Each new row is followed by what is left after taking away its nearest point in the smallest flat space through zero that holds the last named rows.
In the rows, zero is written as 128.

K99, 4 rows:
[[134 143 112 108 127 118 108 163 119 123 135]
 [128 133 147 155 150 119 119 149  88 134 156]
 [120 155 132 177 134 112 151 144 126 123 133]
 [ 98 139 141 164 134 112 137 142  56 127 143]]
New rows:
[150 126 146  97 154 144  69 120 124 122 126] | [127 148 138 131 140 132 104 116 126 112 109]
[147 156 132 134  66 146 128  91 129 166 117] | [155 163 135 137  78 140 114 113 117 168 133]
[134  91 115 119  93 156 167 141  97 151 158] | [145 104 111 128  96 152 170 153 122 149 159]
[109  97  96 129  99 138 104  81 139 106 141] | [118 116  99 151 113 126 100 110 135 106 158]

K187:
[[ 88 134 167 110 159 165  77 102  88 144 111]
 [113  98 101 130  93 147 128 120 127 135 136]
 [133 117  87 135  94 129 118 153 106 144 128]
 [144 108 140 158 139 116 110 155 173 139 122]]
New rows:
[150 129 115 141 132 148  96 117 128 126 115] | [153 135 114 136 131 143 114 109 131 116 120]
[161 176 126 103 133 140 138 123 138 141 120] | [150 151 122 111 121 154 126 121 149 150 121]
[130 132 126 129 137 180 144 128 157 124 113] | [138 144 117 127 136 173 141 141 140 127 110]
[133 165 129 116 133 107 131 115 117 174  94] | [127 142 124 123 119 114 139 106 141 172 101]
[102 131 123 129 137  95 129 150 171 135 125] | [ 89 138 117 115 131 106 128 138 143 135 125]

K227, 4 rows:
[[115 103 127 129 117 167 143 137 117 111 159]
 [114 136 123 156 113 134 147 156 141 139 146]
 [136 126 141 153 138 147 109 170 103 168  96]
 [130 104 127  97 139  98 163 143  90 103  92]]
New rows:
[111 127 144 118 125 122 118 131  97 119 151] | [112 138 143 125 125 112 115 132 106 128 147]
[124 134 121 165 157 153 142 143 146 106 110] | [129 134 121 152 161 147 136 126 146  98 107]
[157 153 117 124 150 131 156 100 144 139 199] | [165 142 125 122 163 128 155 125 113 151 162]
[126 162 153 109 152 159 125 152 110 119 129] | [123 172 148 108 148 143 133 144 124 114 135]
[141 149 121 123 102 114 163 153 131 108 174] | [159 147 133 116 119 124 126 143 115 124 148]
[115 115  57 131 107 140  94 138 126 124 157] | [122 118  59 123 116 118  95 142 117 127 131]

K425, 4 rows:
[[122 136 131  51 103  66 143 114  71 155 171]
 [115  96 109 147 137 133 130 139 127 106 164]
 [ 71 115 150 139  97 131 127 175 121 112 120]
 [113 140  92 115  92 148 162 139 116 168 125]]
New rows:
[111 137 163 150 119 127  99 117 163 122 128] | [116 136 135 136 112 127 117 110 151 140 148]
[112 126 145 157 141 161  91 145 154 138  90] | [119 120 127 124 139 135 103 130 127 150 130]
[163  93 147 108 108  94 165 115 134 120 163] | [155 102 151 129 100 119 165 128 152 123 130]
[124 108 106 162 164 147  96 158  96 106 153] | [133 140 118 134 147 139 101 148  89 136 124]
[157 144 158 101 124 136 102 152 134 110 122] | [153 134 130 106 119 148 117 155 131 116 140]
[145 166  97 108  96 112 132  99 121 126 135] | [129 151 111 134 102 120 120 117 133 100 131]

K913, 4 rows:
[[187 118  91 145 100 125 120 118 129 136 108]
 [113 109 101 143 101 116 149 151 107 143 105]
 [140 151 175 183 108 119 157 149 136 160  85]
 [112  90 137 120  87 107 134 139 159 173  83]]
New rows:
[121 122  87 151 120  93 114 100 135 136 113] | [108 138 113 151 138  98 116 100 137 129 124]
[130 116 113 111 110 113 155 144 102 162 149] | [144 131 135 111 123 119 146 132 116 157 157]
[ 93 106 125 155 109 139 130 125 145 171 143] | [114 120 119 158 122 148 122 114 139 155 158]

K818:
[[170 114 145  89 106  94 167 148 131 131 124]
 [115 157 126  91 121 122 102  97 138 121 138]
 [127  90 109 113 108 109 141  73 177 112 104]
 [117 120 115 165 158  91 138  97 153 184 118]]
New rows:
[151 126 102 132 137 126 129 122 125 123 127] | [150 132 104 129 137 127 125 124 122 123 130]
[117  82  93 136 120 122 123 119 121 109 140] | [122 106 103 123 126 110 119 130 109 126 152]
[120 157 103 106 149 127 112 147 100 117 117] | [126 132  97 115 146 118 129 138 115 119 104]
[ 84 131 120  92 132 162 118 121 147 118 149] | [102 116 126 107 138 145 145 141 144 140 144]
[158 128 107 132  97 133 127 134 114 133 144] | [149 130 102 138 103 131 121 122 120 139 143]
